All rows are made from the same 13 directions, up to rounding. Whole rows:
(in the rows, 128 means zero)
[[126 153 120 171 106 111 166 119 149 154 117 111 119 139 110 175 147 145
  135 124  99 151 148]
 [122 133 149 143 184 112  94 138  96 100 119 123 106 161 144 161 145 106
  101  58 140  98 156]
 [144 104 143 116 172  76 131 163  93 123 104 163 149 179 128 132 136 146
  111 135 159 130 148]
 [184  80 159 121 151 103 110  87 102 129  86 206 139 187 166 148 118  56
   48 145  87 146 144]
 [127 135 106 115 101 137 112 119 174 130 134  93 137 134 121 123 142  57
  114  86 120 130 120]
 [143 117  70 126 146 136 148 123 120 127 112 147  93 108 147 172 158 139
  113  81  97 114 147]
 [138 180 162 148 126 107 124 151 100 112 151  99  46 123 136 135 153 143
  134 116  90 146  93]
 [118 114  72  76 127 100 122 116 168 160  73  96 165 191 131 154 140 166
  150 133 129 118 148]
 [182  99 135  74 124 116  85  44 124 123  38  79 100 145 118 135 134 173
  112 125 129  71 127]
 [132 125 167 112 150 135  90 102 144 117 136 108 193 111 119  93  86 134
  129 153 154 111 129]
 [ 89 111 134 109 165 132 124 147 148  97 144 133 111 161  96  89 122 153
  131 150 158 108 127]
 [154 101  69  59 141 141 106 143  99 134 126 155 166  80 185 110 119 140
  140 125 132 115 111]
 [155 129 130 107  92  73 129 141 145 150 101  90 208 138  91 108 130 136
  145 143 180 139 133]
 [155  94  69 100 158 124 171 129 149 116 115 161 149  91  98 160 145 158
   99  99 136 115 179]
 [131 133 157 121 132 133 104 102 143 112 144 148 165 124 134 140  91  98
  101 144 112 142 154]
 [159 151 123 100 134 118 137 158 141 144 133  70 121 112 121 121 163 125
  135  86 126 137  94]
 [139 161 119 143  82 114 100 111 131 145 146 123 177  98 166 123 104 101
  145 155  91 158 112]]

Rows cut short, each followed by the rest of it:
[ 95 102  73  98 152 171  93  79 146  96 127 188  93 145 178 168 107 105
  94 122  67]	[106 164]
[ 94 148 133 146 160 176 155 170 118 138 171 119 114  95 140 140 131 147
 155  99 135]	[130 122]
[127 108 130 107 142 183 140 128  81 165 104 126  54 139 180 120 140 168
 158 143 108]	[113  69]
[ 93 133  90 171 148 105 110 129 142 136 116 117 158 171 142 146 144 104
 135  88 131]	[109 152]
[167  99 118 131 140 170 193 149  89 175 119 167 117  92 158 155 149 124
 119 107 117]	[147 114]
[199 137 166 114 110 103 128 116 123 157 115 106 172 107 133 115 126 106
 114 143 114]	[160  98]
[100 147 123 186  66  92  99  99 125 115 138 145 127 131 127  77 101 145
 163 216 111]	[134 104]
[156 132 147  97 184 126 139 129 159 134 130  94 105 143 116 112 146 154
 114 132  94]	[134  94]
[ 99 131 190 132 132 204 137 145 118 133 163 141 103 135 145 156 112  52
 105  90 133]	[148 134]
[108 101  96 128 188 105 148 147 141  91 129 167 122 148  94 135 140 168
 108 121 146]	[106 173]
[156 139 119 100 113  41 100 164 117 153  88  96 182 196 143 136 154 101
 132 107 150]	[148 127]
[ 76 150 107 155 122  98 160 146 154 108 142 137 144 132  77 166 118 203
 155 153 149]	[135 195]
[ 98 143 175 183 143 116 139 127 150 125 139 115 133 167  90 126 123 125
 125 140 139]	[134 142]
[115 154 114 127  92 108  99 149 154 146 143  79 159 148 136  86 137  79
 155 123 134]	[141  87]
[142  81  94 172 118 124 152 113  88 174  89 190 151 144 168 115 131 126
 136 168 121]	[128 111]
[101 162 134 137 175 155 119 100 156 116 155 116 146 101 140 183  98 172
 132 120  88]	[125 173]
[151 150 144 157  79  76 113 134  91  99 133 161 127 114 127 152 126  90
 104 122 127]	[152 157]
[152 122 171 164  73 176 177 119 116 158 125 109 120  74  93 126 134  98
 128 110 163]	[135 114]
[119 158  97  94  81 116 143 146 176 114 157 115 116 113 101 145 134 123
 130 131 106]	[164 140]
[149 134 144  83 141 154 134 135 150 121 153 110 132  91 115 121 122 122
 115 116 125]	[138 119]
[132 124 103 111 115 106 102 123 112 113 115 129 128 120 136 113 126 152
 141 138 139]	[109 125]
[123 131  64  76 127 131  92 123 124  97 146 153 132  79 167 126 108 160
 141 140 103]	[116 134]
[ 90 116 129 160  99 146  93  85 132 137  99 126 157 168 142 154 108  78
 128 109 147]	[103 164]
[102 133 113 149 170 118 141 178 143  96 171 143 167 111  98 135 136 102
 112  73 169]	[123 174]
[152 129  78  79  72  97 160 197  81 158 104 145 105 142 159 179 173 109
 137  87 137]	[167 131]
[ 95 119  76 130 195 137 119 150 154 112 151 134  98 156 147 107 155 111
 121  93 102]	[105 110]
[160 146 183 160 106 129 111 113  95 134 143 150 146 108 162 141 106  65
 102 130 102]	[160 122]
[119 155 106  88  67 164 154 190 126 161 145  60 133  78 120 139 155 113
 176  61 183]	[139 110]
[114 135 142  87  60 137 145 155 112 158 114 126 136 151 135 168 117 125
 153 142 154]	[165 145]
[173 178 151 117 162  76  81 127 111  94 127  65  84 115 134 137 157 149
 115  79  97]	[114 109]
[127 121 128 126  18 147 107  95 122 109 121 154  81 128 128 134 122  31
 100 124 122]	[140 131]
[114 107  82 116 161  92 113 134 104 135  89 147 155 166 155 141 130 189
 152 141 143]	[102 151]
[153 157 200 223  93 131 115  84 125 171 118  78 142 139 136 118 132  44
 120 111 107]	[141  88]
[136 137 165 192 170 136 149 154  89 142 140 115 105 116 132 115 153 125
 132  94 139]	[119  99]
[ 84 175 119 163  99  70 131 192 104  95 170 144 101 134 114 123 134 163
 164 154 140]	[155 136]
[117 121 107 142  77 150 157 118 119 163 114 153 131 123 146 157 121 130
 147 151 117]	[148 136]
[158 104 128  64 113  90  89 115 114  39 127 174  89 105  91  99 114 138
  82 150 148]	[107 152]
[ 92 135 182 208 123 144 146 102 167 105 151 125 102 149  66 119 122  88
 102 131 134]	[126 146]
[154 133 129 111 122  89 121 164  85 144 116 139 140 146 162 135 140 118
 132 124 131]	[150 116]
[187 139 128  99 151 122 121 135 103 129 136 122 105  85 161 116 144 132
 115 116  87]	[138  84]
[132 151 173 110 136  93 124 122 185  90 119  48  90 164  35 124 154 142
 106 100 154]	[113 142]
[168 137  64 108 123 135  93  71 148 114  92  68  99  78 137 164 165 116
 109  32  98]	[ 75 138]
[ 73 111 126 126  45 213 200 167 127 186 124 113  90 137 107 143 142 109
 176 117 185]	[144 115]
[140 132 128 151 132 130 176 104 141 196  95 120 171 141 140 177 122 185
 152 165  95]	[155 140]
[140 144 161 181 153 101 185 125 118 135 107 124  87 141  88 182 151 201
 123 133 113]	[138 159]
[119 101  90 115 108 140 148 130 152 126 138 175 152 121 121 123 119 100
 114 145 128]	[142 146]
[118 128 112 106  69 137 122 139 131 147 122 124 133 147 144 136 131  74
 135 116 136]	[146 123]
[ 93 101 138 163 132 176 161 144 120 171 143 176 135 160 159 109 116  92
 138 164 121]	[152 101]
[112 162 166 149  83 144  95 127 102 145 133  89 116 134 159 131 121  89
 153 113 131]	[134 102]
[179 118 130 151 139 113 142 114  82 129  94 133  79 109 134 145 162 141
 107  96 116]	[110 119]
[116  89  94 205  91 161 159 101 132 156 111 142 101 124 116  75 153  86
 136 132 137]	[101  85]
[ 89 157  73 143 128 116  87 113 127 107 132 115 145 106 155 162 117 164
 160 104 120]	[ 97 167]
[107 135 120 132  99 131 149 147 140 111 148 144 147 106  96 162 121 112
 121 105 159]	[140 181]
[180 119 125 124 139  89 130 140  83 134 114 163 174 100 152 140 126 134
 114 127 133]	[140 141]
[162 119 146 161 153 128 156 171 112 142 143 117 131 111 116  97 168  64
 105  67 155]	[130  94]
[125 118 110 104 112 118 117 171  85 120 147 185 127 131 171 114 122  98
 128 143 131]	[151 115]
[168 131 148 141 142 115 143 135  85 135 125 154 127 104 149 148 130 139
 115 128 113]	[145 129]
[113 146 126 192 166 101 144 199 104 122 178 143 124 125 134  89 157  98
 134 103 138]	[141  97]
[ 78 115 178 207 216 169 151 122 145 115 158 155 156 144 101 145 106 118
 103 107 150]	[108 179]
[131 152 137 160 152 114 121 131 118 148 136 139 152 148 172 167 127 100
 118 113  85]	[155 138]
[167 115 109 137 151  85 108 113 131 136 108 141 158 152 152 111 142  92
 100 127  97]	[131 112]
[115 143 119 124 192  83  94 141 130 100 127 129  99 191 150 148 147 133
 108 105  93]	[121 140]
[ 65 135 124 143 123 159 101 147 134 111 162 112 161 112 122 100 104 114
 162 112 186]	[ 99 138]
[121 135  96 110 151 171 132 147  98 162 131 141  83 137 213 176 147 111
 135  88  69]	[142 106]
[166 112 124 110 142 125 115  80 136 111 111 131 149  85 115 119 111 162
 111 145 121]	[104 139]
[ 93 164 203 159 144 176 109 147 103 119 188 134 121 115 161 139  94  84
 128 118 120]	[151 125]
[123  86 156  81 162 217 162 141 100 152 130 166  92 128 160 142 115 130
 119 130 131]	[131 114]
[ 76 156 157 102 143 117 105 163 111  79 144  94  94 134  92 132 116 212
 166 128 187]	[ 99 156]
[106 111  89 169 128 119 111  80 131 134  88 135 169 139 134 152 117 150
 140 125 140]	[ 88 173]
[141  66 135 122 133 109 106 115 100 134  77 169 161 190 138  99 124  82
 101 138 173]	[104 131]
[151 110 154 104 132 124 127 120  90  74 109 165  35 134 110 163 143 127
  76 101 128]	[113 159]
[121 116 120  92 148 146 134 120 162  90 151 141  84 116  98 100 124 152
 112 154 111]	[121 120]
[141 123 121 123 162 135 116 119 120  93 151 157 115  85 135 115 118 140
 109 130 109]	[115 129]
[ 75 125 116 131 124 131  95 138 148 109 131 101 111 176 115  98 137  97
 140 106 162]	[ 98 122]
[130 150 166  92 107 160 175 140 169 145 156 113 114 119  99 152 118 135
 125 154 104]	[182 127]
[ 90 117  75 130 115 128 143 125 138 122 114 137 117 130 111 140 130 186
 157 142 144]	[105 156]
[102 120 143 170 179 133 139 143 109 129 127 147 171 140 127 170 122 128
 121  86 167]	[111 185]
[109  90 169 111 123 180 158 150  85 138  98 126  36 170 112 122 150 135
 133 114 180]	[104 105]
[175 139 157 101  43 137 139 108 126 159 118 120 139 101 133 142 116  88
 121 151 110]	[175 111]
[128  90 201 126 109 172 163  99 124 134 113 146 138 118  74 110  88 162
 126 189 182]	[123 142]
[133 126 143  29 166 100 105 163 139 106 133 160 129 204 154 171 119 102
  83 129 101]	[170 159]
[130  87  65 125 109 119 125 103 146 136 102 152 147 134 127  83 132 127
 134 160 131]	[107 111]
[ 71 113 100 105 141 136 107 129 138 109 120 144 129 172 133 148 114 146
 139 128 148]	[104 168]
[126 145 178 120  85 114  92  92 138 131 112  96 149 153 118 119  95 132
 141 175 133]	[136 125]
[130  89  85 124  92 154 188 100 166 138 102 154 130 108  78 155 133 143
 115 134 141]	[124 170]
